The rows are grouped in 4 different ways at once. Each group adds its own fixed numbers to the row, and there is some noise. The rows also spread widely along 11 directions, which tell nothing about the answers.
In the rows, zero is written as 128.
Known rows, each followed by its group in each grouping:
[151 140 127 149 104 101 143 179 136 130 103 136 131 124 109  87 170 111
  96 161 134 141  93 122 167 140 120 125  98 130 157 123 123 149 149 149
 149 142 178  83 122 115 126] -> Z_407 Z_485 (0) (4)
[156 120 130 121 130 104 139 149 151 104 115 134 160 136 188 154  96 150
 142 130 137 150 120 149 143 113 109 137 142 129 150 103  87 124 115 160
 180 114 127 131 134 100 123] -> Z_359 Z_286 (0) (1)
[101 109  95  99 108 114 109 125 138 140 181  81 137 126  54 143 179 129
 118 158 125  99 185 168 158 159 140 122 129 128 128 153 177  99 141  53
  93 123 117 163  86 113  92] -> Z_407 Z_695 (1) (0)
[200 113 106 114 100 130 134 145 179 135 122 129 124 130 114 104 139 110
 112 165 120 140 134 169 186 145  96 160 139 120 114 162  91 127 147 128
 159 140 137 121 120 103  88] -> Z_893 Z_208 (1) (0)
[162 121 173 150 141  84 177 177 115 139  66 147 146 141 178 132 106 140
 140 124 119 134 112 104 128  79 116 158 102 135 185  76  87 149 112 162
 175 162 163  97 128 129 124] -> Z_413 Z_485 (2) (4)
[146  99  94 103 101 112 119 136 140 144 154  99 120 142 112 114 151 129
 129 146 112 124 168 146 148 131 106 144 122 128 111 164 146 104 159  87
 111 107 126 148 134 110  75] -> Z_413 Z_208 (2) (3)
[ 85 130 141 102 124 114 100 143  99 120 147 113 181 111  95 161 155 172
 123 128 105 146 166 153 140 164 135  97 114 127 166  91 153 113  71  82
 114  86 102 184  51 130 158] -> Z_728 Z_927 (2) (1)
[129 168 115 112 114 131  93 157 132 123 153 170 119 129  92  82 135 153
  89 176 125 125 100 137 159 139 109 113 100 104 105 176 145 136 120 105
 133  51  94 124 153 149 130] -> Z_728 Z_927 (1) (2)
[163 151 128 159 130  96 121 149 141 139 156 113 111 150  76 135 115 132
 114 129 138  98 135 137 157 114 139 201 132 107 147 153 140 117 134 111
 131 161  91  81 155 144 104] -> Z_117 Z_695 (0) (2)
[119 100 131 148 137  83 149 159 132 126  91  65 157 148 164 161 132 148
 152 132 158  97 160 161 131 109 113 159 128 163 150 120 166 113 167 140
 116 171 162 119 125  89  96] -> Z_893 Z_286 (0) (3)
[155 146 132 150 123  98 121 126 170 119  91  95 126 147 181 144 111 153
 149 129 167  95 137 164 133 127 116 158 140 133 153 119 128 113 125 175
 141 134 147 125 128  82 115] -> Z_117 Z_362 (1) (0)
[126 128 138 168 179  82  97 127 130 135 131 103 157 151 106 168 114 162
 102 129 128 122 151 138 147 127 115 161 111 127 171 145 121 144 102 107
 133  88  90 124 115 146 135] -> Z_359 Z_362 (1) (4)
[114 147 119 165 157  90  89 131 141 131 126  80 157 131 110 166 151 138
 130 129 164  99 160 156 147 151 109 142  98 130 182 123 159 145  97 129
  97 121 154 105 107 127 144] -> Z_407 Z_208 (2) (1)
[121 116 115 118 113  96 129 133 138 121 114 104 132 147 176 125 138 157
 163 128 135  98 147 135  97 113 120 139 119 154 137 123 153 114 145 122
 124 112 149 154 147 103  85] -> Z_728 Z_362 (0) (0)
[106 109 162 116 151 100 156 167  90 130 131 127 180 139 129 164 104 161
 128 133  84 135 132 107 128  88 134 132  95 127 156 114  97 155 124  84
 161  83  74 163 132 157 109] -> Z_728 Z_362 (1) (2)
[148 128 121 154 130  93 107 151 148 141 134 102 127 147  67 113 152 133
 109 148 126 101 146 153 163 138 110 184 122 139 125 176 183 126 147 106
 103 152 118  92 129 145 108] -> Z_893 Z_286 (1) (0)
[110 148  99 124 108 116 102 138 139 117 146 111 135 123 103 124 164 135
 107 166 171 109 132 163 168 165 135 107 112 112 131 135 155 132 145 125
 116 108 156 126 111 101 136] -> Z_728 Z_695 (0) (1)
[140 138 119  99 136 120 161 154 123 148 121 166 144 115 153 129 110 126
 120 180 146 122 138 141 150 102 122 118 104 120 141 119  84 130 117 115
 159 125 162 127 128 109 130] -> Z_359 Z_485 (0) (3)
[120 182 132 157 123  95 133 148 151 104 121  89 156 128 155 183 118 130
 123 120 224  85 116 146 148 130 187 130 141 101 227  43 120 102 104 187
 136 184 198 110 123  63 151] -> Z_117 Z_286 (1) (4)
[114 187 131 153 112  95 100 151 121 135 140 143 156 106  34 109 187 121
  94 131 133 118 123 106 161 153 167 123  91 122 192  91 188 135  86 116
 108 135 171 103  91 157 172] -> Z_407 Z_208 (1) (0)
[123 152 109 140 104  89 109 153 134 107 129 134 153 119 115 106 172 131
 105 131 144 150  99 106 146 148 149 102 109 116 181  89 145 136 125 156
 141 107 176 115 127 108 144] -> Z_359 Z_208 (0) (4)
[120 142 109 108 120 117 118 134 151 133 146 110 121 128 119 132 138 137
 117 166 160  88 145 172 158 136 127 122 120 116 125 149 135 116 137 109
 129 112 123 138 134 100 110] -> Z_407 Z_695 (1) (0)
[ 94 153  99 111  94 101 108 133 120 120 146 128 128 128 117 106 165 147
 130 147 153 103 126 126 119 131 130 102 103 130 138 127 177 107 119 106
  98  99 161 133 141 118 121] -> Z_407 Z_208 (0) (4)
[153 149 115 139 178 113 140 161 155 122 125 140 138 136 177 151  53 139
 102 174 161 107  76 150 182  90 101 131 106  80 131 149  32 186 143 155
 190  70  77  97 219 118 109] -> Z_893 Z_208 (1) (2)
[101 167 156 155 122  70 123 185 120 102  97 144 124 143 143  87 126 174
 127 103 117 109  69  97 120  91 113 135  96 150 145 110 194 141 125 160
 135  95 101  89 183 164 133] -> Z_407 Z_286 (2) (0)
[122 116 100  54 101 126 127 104 126 134 166 153 133 126 121 132 140 145
 143 162 136 118 183 149 107 128 136 108 137 121 141 119 135  66  66  67
 119 110 150 188  91 100 113] -> Z_359 Z_485 (1) (4)
[130 152 121  81 105 146 123 135 130 130 133 158 160  98 132 143 124 142
 111 181 143 129 149 166 156 146 137  91 117 110 137 100  94 109  82 112
 152 111 156 168  84 104 153] -> Z_728 Z_208 (0) (3)
[151 115 111 112 103 110 122 128 148 121 130  94 135 139 142 154 138 133
 140 130 144 108 163 160 133 131 133 144 138 116 154 115 113  92 115 115
 127 144 152 152 115  93  95] -> Z_728 Z_208 (2) (4)
[117 137 130 111 145 115 140 152 118 127 117 147 148 123 147 146 113 140
 119 159 148 109 130 142 144  98 128 118 100 110 154 104  95 138  97 109
 143 127 149 130 131 121 129] -> Z_893 Z_208 (2) (4)
[140  98 122 159 175  86 144 160 134 145 147  96 180 128 123 169 123 120
 128 143 119 148 153 128 174 123 119 151 101 127 184 116  73 182 149 106
 153 123 129 118 112 137 106] -> Z_117 Z_695 (0) (1)
[125 143 134 130 135  99 118 139 135 145  94 130 121 140 148 114 132 161
 137 160 149  90 146 148 119 121  95 136 111 141 129 138 179 125 106 142
 122 115 146 119 121 129 131] -> Z_413 Z_485 (1) (0)
[159 129 121 156 156  95 122 156 156 137 130 141 169 118 131 136 127 113
 109 149 135 147 120 128 181 132 134 133 112 120 192 109  78 172 123 146
 163 115 166 110 119 117 131] -> Z_359 Z_286 (1) (0)
[216 146 140 131 104 124 158 167 171 119  77 168 134 110 178 113 111 112
 109 146 132 167  95 143 190 116 113 136 122 114 169  81  29 144 119 195
 209 142 192 103 110  88 136] -> Z_407 Z_695 (2) (3)
[132  90 119 129 149  85 151 162 132 126 102 111 149 141 174 138 118 154
 130 145 111 149 136 134 140 112  71 118 111 150 134 143 118 148 167 140
 164  70 108 139 147 114  96] -> Z_359 Z_485 (1) (3)
[138 132 110  83  62 121 131 140 136  96 138 128 136 126 136 124 144 141
 131 129 133 136 127 142 127 139 149 112 149 117 136  94 116  77 123 126
 149 125 134 164 122  85 107] -> Z_728 Z_208 (0) (4)
[113 153 131 108 114 111 126 141 137 129 130 122 152 118 125 149 136 132
 133 150 162  96 140 154 144 130 153 114 123 126 170  89 147 102  96 126
 129 146 169 143 101  94 135] -> Z_407 Z_286 (1) (0)
[115 111 124 117 153  92 129 125 121 138 154 123 164 134 133 167 116 146
 133 140 120 128 170 131 125 122 120 124 110 127 178 112 109 123  78  85
 125  91 127 161 107 130 115] -> Z_407 Z_485 (1) (4)

New rows. What belongs after each?
[ 92 121 111 111 159  99 134 151 122 133 134 141 132 144 177 116  92 168
 136 164 119  92 115 124 118  79 101 123  91 135  98 169 108 163 157  87
 143  42  72 146 205 144  86] -> Z_728 Z_362 (0) (0)
[105 107 150  85 146 125 174 176 110 133  98 142 168 132 180 162  80 162
 129 180 125 122 130 163 152  82 104 114 120 138 107 131  89 126 140 109
 184 115  98 152 127 110 114] -> Z_359 Z_286 (0) (3)
[100 133 132 111 127 108 147 160 115 134 119 137 138 143 155 130 114 143
 128 170 165  98 117 144 138  90 132 122 111 122 130 125 127 126 137 119
 139 136 147 120 144 107 114] -> Z_413 Z_286 (0) (4)
[130 163 131 118  82 111 140 159 142 105  85 121 123 132 140 108 144 154
 115 147 162 111 111 156 146 129 117 122 126 135 124 111 172 104 149 180
 135 135 157 117 140  93 129] -> Z_893 Z_208 (1) (3)
[157 123 140 112 108 109 132 158 140 124 124 140 138 132 107 115 124 149
 114 133  89 142 120 128 151 119 121 142 127 126 122 134 110 123 127 115
 163  93  72 141 133 148 104] -> Z_728 Z_208 (1) (0)
[ 88 170 148 155 158  82 117 162 121 100 106 125 153 147 183 156  79 194
 132 121 174  92  94 135 118  96 115 132 113 129 149 103 153 146 114 170
 142  88  92 101 189 140 146] -> Z_728 Z_286 (0) (1)
[169 166 108 132  90 110 105 114 166 114 148 108  91 147  87 126 142 142
 116 130 181  84 153 169 142 140 152 181 158 104 139 134 174  62  99 133
 106 173 149 102 125  95 120] -> Z_893 Z_695 (1) (4)
[141 130 101 130 108 116 114 157 153 122 155 109 151 126  92 123 161 114
 108 162 149 127 129 154 178 156 137 131 124 117 146 134 120 135 155 125
 129 136 159 114 119 104 117] -> Z_728 Z_286 (0) (1)
[121 123 177 100 135 108 140 164  99 127 100 149 165 143 138 139 106 202
 134 130  82 156 137 148 128 103  85 141 127 149 117 126 139 116  93 106
 169  93  44 142  99 156 142] -> Z_359 Z_927 (0) (1)
[ 74 141 105 132 147 104  95 140 133 118 146  98 148 132 138 136 131 161
 127 158 172 105 130 162 145 144 104 107 102 137 134 151 174 142 136 123
 105  82 122 133 135 113 134] -> Z_117 Z_286 (0) (1)
[153 125 116 152 179  97 103 115 148 158 121 133 146 143 159 142 103 137
 127 162 155 120 160 151 140 111  82 148 100 120 164 152  82 162  79 122
 136  86 159 123 122 137 127] -> Z_413 Z_208 (1) (4)
[123 123 102 120 133 104  97 115 116 153 165 134 178 107  58 139 180 123
 118 143 113 151 202 121 143 149 142 123 104 132 192 115 158 121  72  68
 100 107 185 165  53 146 146] -> Z_359 Z_208 (1) (3)
[117 153  76 120 150 122  45  92 159 136 183 120 149 119 105 141 132 150
 100 177 166 127 166 189 171 190  93  92 108 102 132 172 134 144  69 106
 107  33 128 160  93 117 162] -> Z_413 Z_208 (1) (1)
[132  89 122  92 140 100 119 120 125 124 181 144 183 116 119 161 118 151
 116 128  64 192 162 116 134 144 115 105 117 124 174 104  65 130  48  66
 155  43  84 207  79 141 121] -> Z_407 Z_485 (1) (4)
[165 109  88 113 158 113  99 105 176 125 142 141 153 127 187 146  97 139
 123 154 133 156 148 149 154 142  95 109 128 117 158 141  42 156  96 129
 165  41 131 178 122  90 117] -> Z_359 Z_362 (1) (0)
[140 149  99 113 139 122 104 132 149 133 152 135 128 132 125 129 114 141
 118 173 154 100 134 160 157 127 105 136 108 107 111 162 104 139 122 110
 131  88 108 117 158 127 118] -> Z_728 Z_208 (0) (1)
[102 152  87 125 106 106 110 132 145 129 134  76 130 133 137 145 156 133
 131 154 205  83 152 165 143 155 143 110 125 112 152 117 178  97 150 144
  98 134 189 135 130  60 125] -> Z_413 Z_208 (0) (3)
[143 149 104 129 117 105 106 150 156 122 149 117 126 131 107 133 129 129
 101 151 161 109 117 167 176 147 137 145 144 108 137 148 132 113 142 132
 143 138 115 106 141  96 120] -> Z_359 Z_286 (0) (0)
[158 118 140 116 121 113 158 159 128 144 122 152 149 119 118 129 133 123
 114 161 110 150 125 128 154 117 120 137 106 122 160 111  78 133 106 108
 162 147 149 116 100 126 124] -> Z_407 Z_485 (0) (4)
[127 192 179 175 127  81 134 169 114 109  68 140 138 148 125 125 131 161
 122 114 162 103  96 104 122  99 147 157 109 134 189  86 186 134 103 186
 149 151 160  77 133 138 170] -> Z_359 Z_362 (1) (2)
[149 126 143 163 145  78 150 176 137 126 100 124 153 136 146 121 129 139
 123 138 131 134 109 113 152 116  99 141  96 138 161 116 115 180 155 169
 159 108 146  92 148 132 118] -> Z_728 Z_485 (1) (1)
[104 133 148 175 174  63 143 154 125 154 105  68 147 160 119 179 134 136
 146 130 173  56 161 126 126  92 148 181 114 140 185 121 164 138 160 128
 108 176 147  90 150 118 111] -> Z_359 Z_362 (1) (0)
[114  78 114 112 115  85 132 134 133 116  98  76 127 165 191 131 144 171
 174 126 129 109 171 147  85 111  82 130 128 166 126 138 170 104 150 125
 109  92 142 168 138  98  64] -> Z_728 Z_485 (1) (4)
[134  66 110 108 129 109 177 148 158 124  83  72 156 150 252 164 111 131
 184 150 152 120 150 161 131  99  94 118 126 154 147 109  60 145 194 149
 165 129 171 173 129  40  56] -> Z_117 Z_362 (0) (0)
[ 94 110 102 170 155  78 117 177 127 139 156  68 154 142  71 133 166 125
  96 152 127 105 132 127 175 141 127 141  93 137 143 173 169 167 209  98
 100 107 115 101 162 139  94] -> Z_728 Z_286 (0) (3)
[133 142 174 120 113 109 139 157 122 118  87 119 141 132 128 155  99 194
 111 128 109 138 135 162 143 131  94 151 134 146 126 117 155  92  95 141
 164 129  52 137  91 133 152] -> Z_117 Z_485 (0) (3)
[152 122 116 149 121  94  90 129 157 113 142  81 151 143 107 148 144 152
 128 110 111 151 149 151 149 155  95 159 136 142 145 145 149 122 121 129
 126 100  90 123 116 127 113] -> Z_407 Z_208 (0) (1)
[117 150 104 116 128  95 119 137 132 135 151 152 119 136 125  99 125 145
 132 146 135 105 122 105 123  98 124 129 107 116 131 135 146 136 122 109
 124  77 119 131 184 141 105] -> Z_413 Z_208 (1) (0)
[129 168 136 110 114 135  84 153 130 103 139 136 149 111  84 133 125 159
  76 146 109 155  94 168 189 176 106 101 118 101 133 137 122 128  74 125
 164  60  55 145 101 137 169] -> Z_407 Z_208 (2) (2)
[164  60 149 134 117  93 175 171 111 157  87 105 170 147  91 133 179 105
 138 144  87 152 169 123 151 103 114 175 114 157 155 126 111 135 164  88
 143 195 178 112  69 130  80] -> Z_359 Z_208 (0) (4)
[138 112 159 144 169  93 172 172 121 159  74 145 139 156 160 120 101 144
 137 172 117 109 114 123 141  52  67 154  80 148 124 158  86 174 148 124
 157 113 131  82 166 163  89] -> Z_407 Z_208 (1) (4)
[142 129 132 123 138 120 125 147 138 128 108 121 150 126 139 164 116 137
 109 159 152 115 135 167 165 124 119 138 117 106 156 114  88 131  96 127
 148 138 135 130 109 104 135] -> Z_893 Z_208 (2) (4)
[172 134 125 121  70 131 136 155 156 126  88 109 123 123 117 111 184  98
 116 160 158 126 121 170 180 152 121 126 124 126 146 113 111 110 148 158
 141 183 215 103  82  70 116] -> Z_407 Z_208 (2) (4)
[131 118 139 113 126 101 120 132 120 117  92 127 142 139 173 133 125 176
 157 128 126 132 159 150  86 117  90 148 119 154 143 123 177 110  67 124
 125 117 137 149 105 124 131] -> Z_893 Z_485 (0) (2)
[121 129 135 115 132 115 124 132 139 115  97 112 114 154 174 143 100 167
 142 150 166  77 150 191 127 104  95 160 133 139 109 152 156  90 104 125
 120 138 129 121 139  98 109] -> Z_893 Z_286 (2) (4)
[187 156 115 107  97 137  97 134 153 121 138 185 131 106  77  83 151 125
 100 154 114 157 134 147 171 153 114 144 112 112 134 127 112 118  60 116
 143 125 162 119  79 141 154] -> Z_893 Z_208 (2) (1)
[113 154 131 117 121 115 133 144 131 125 128 131 116 149 133 122 111 155
 110 169 159  82 111 143 142 104 132 128 111 111 118 143 123 122 146 120
 140 102 112 121 164 116 109] -> Z_728 Z_362 (1) (4)
[ 96 151 110  98 111 112 158 174 108 145 163 154 145  98  87 115 158 112
  96 187 136 120 114 116 169 129 160  87  82 112 152 109 117 137 140  93
 131 124 163 122 134 119 130] -> Z_407 Z_485 (0) (3)
[113 121 130 111 135 106 133 147 130 134 124 134 144 128 133 128 132 150
 133 157 116 119 142 139 145 112 108 116 105 138 133 131 129 141 117 107
 142  91 121 147 118 135 112] -> Z_407 Z_695 (1) (0)
[129 141 138 121 123  97 116 138 107 136 132 142 141 127  75 130 141 159
 123 119  97 131 161 122 128 110 127 162 113 137 147 126 173  99  83  87
 121 121 108 132 110 168 135] -> Z_359 Z_208 (2) (3)
[180 110 104 103 108 108 132 123 164 114 136 125 139 127 163 142 126 128
 133 130 143 144 152 148 133 135 127 132 145 116 171  94  85 101  89 135
 149 126 168 154 110  76 104] -> Z_893 Z_485 (1) (4)
[108 174 144 158 137  78 124 166 118 119 118 136 142 121 112 118 138 154
  99 136 138 124  97 105 147 129 123 116  84 133 173 104 171 149 111 155
 132  87 132  95 145 148 158] -> Z_407 Z_485 (1) (3)
[102  70 132  75 112 110 136 148 108 112 159 110 166 135 129 157 116 161
 130 125  66 155 149 142 136 118 114 113 132 140 128 124 107  97 110  60
 149  78  59 200 109 125  84] -> Z_407 Z_286 (2) (4)
[119  98 138 128 131  94 132 142 121 122  81 114 186 130 174 149 157 150
 159 133 131 157 167 139 120 123  92 108 105 167 174  96 146 148 104 152
 139 101 190 159  66 111 135] -> Z_359 Z_208 (1) (1)
[162 145 131 129 106 117 126 151 138 138 119 159 133 128  80 104 158 115
 100 164 147 129 130 140 171 130 140 146 125 118 160 123 127 111 106 126
 140 170 188  96  89 119 139] -> Z_359 Z_286 (1) (4)
[149 153 126 130 114  96  95 126 144 103 134 130 123 145 149 136 101 160
 135 105 150  99 140 147 112 116 132 167 146 119 160 111 144  81  65 134
 122 123 127 127 140 123 128] -> Z_728 Z_286 (2) (4)
[126 171 115 116 110 112  95 149 139 107 139 150 129 111 115 113 125 156
 101 131 127 120  99 135 149 140 137 111 117 103 141 108 130 129  93 133
 145  76  97 139 148 138 146] -> Z_728 Z_208 (2) (0)
[125 136 108 144 167 106  74 126 146 128 125 115 140 136 173 146  94 170
 114 159 150 128 132 181 146 164  65 118 112 115 134 174 133 158  86 143
 138  43  92 138 131 114 149] -> Z_413 Z_485 (0) (2)
[116 152 152 128 174 108 114 134 103 132  98 171 187 115 160 168  95 165
 137 149 134 140 148 142 122 106 112 124  98 122 183  97 114 153  26 118
 157  99 143 142  85 149 185] -> Z_359 Z_208 (0) (2)
[133 135 107 109 117 124 114 143 131 140 156 140 131 128  98 108 138 121
 119 171 134 103 147 141 144 121 131 135 109 122 134 159 143 119 116  88
 113 119 156 133 129 132 106] -> Z_728 Z_286 (1) (2)
[131  98 153 138 110  82 166 185 114 110  76  90 159 148 167 145 149 144
 159 109 122 125 137 119 115  96 130 144 121 155 167  84 149 134 167 153
 153 159 160 127 122 109  90] -> Z_728 Z_695 (0) (2)
[107  79 107 143 199  75 145 141 124 163 130  97 176 139 166 165 122 119
 164 154 139  90 183 133 122  84 110 157  88 150 173 133 117 170 137  75
 104 140 180 132 137 128  85] -> Z_893 Z_286 (0) (0)
[125 122 106 138 141  84 107 116 131 128 164 103 161 124 119 145 145 140
 131 118 112 140 171 118 132 140 133 138 107 141 186 118 127 131 104  97
 113  88 153 155 112 126 124] -> Z_407 Z_362 (0) (3)
[161  99  70 103  80 109 135 147 177 107 151  84 105 148 156  97 158 127
 135 150 142 130 125 155 153 151  93 118 143 130  98 163 124 119 214 149
 138  88 129 140 176  63  48] -> Z_728 Z_485 (1) (1)
[130 152 130 135 146 107 118 139 146 118 119 123 127 148 162 135  92 153
 123 155 159 100 107 152 144 114 101 136 113 115 132 152 108 143 126 146
 151  75 103 118 174 113 122] -> Z_407 Z_362 (1) (2)
[155  87 105 112 123  99 102 102 166 102 129 103 137 155 195 139 107 163
 157 121 116 150 165 168 115 131  65 137 148 158 134 149 115 101  91 123
 133  64 127 177 117  94  85] -> Z_407 Z_286 (1) (4)
[140  91 112 112 116 100 125 139 133 123 123  97 146 131 133 149 157 130
 135 132 128 139 166 158 134 146 114 129 133 128 166 115 126 109 117 106
 135 132 152 157  86  91 108] -> Z_359 Z_485 (2) (4)
[128 108 112  91 111 120 113 133 136 128 148 123 126 133 116 116 140 157
 131 148  99 139 150 159 139 142  81 123 114 136 102 163 146 105 111  87
 120  81  87 155 114 129 107] -> Z_407 Z_485 (2) (1)
[124 130 129 100 107 125 131 144 131 125 141 110 156 124  94 149 145 131
 118 149 117 137 141 153 165 143 129 117 124 116 142 123 121 112 122 108
 142 119 116 153 100 109 112] -> Z_407 Z_208 (1) (2)
[140 143 119 118 126 119 104 140 144 122 127 137 132 121 137 132 127 148
 106 156 157 122 128 171 159 147 114 123 119 102 149 124 108 123  93 122
 130 115 143 124 112  98 141] -> Z_893 Z_927 (2) (4)
[148 104 101 128 138  89  96 107 142 130 161 117 152 135 120 143 136 152
 144 121 115 147 192 145 126 139 107 159 131 138 154 138 145 121  90  98
 123  98 128 148 100 130 114] -> Z_359 Z_695 (0) (1)
[167 107 107 106 103 119 130 128 164 117 124  89 144 139 168 161 119 136
 144 139 144 144 152 177 157 144 101 137 157 122 130 123  90 107 141 149
 162 126 131 152 113  63  96] -> Z_413 Z_208 (0) (1)
[119  97  83 100  97 116 129 147 149 111 108  93 155 120 179 111 173 128
 131 165 132 158 127 160 156 155  82  67 103 152 122 133 123 142 183 149
 141  72 177 170 113  60  95] -> Z_407 Z_208 (0) (3)
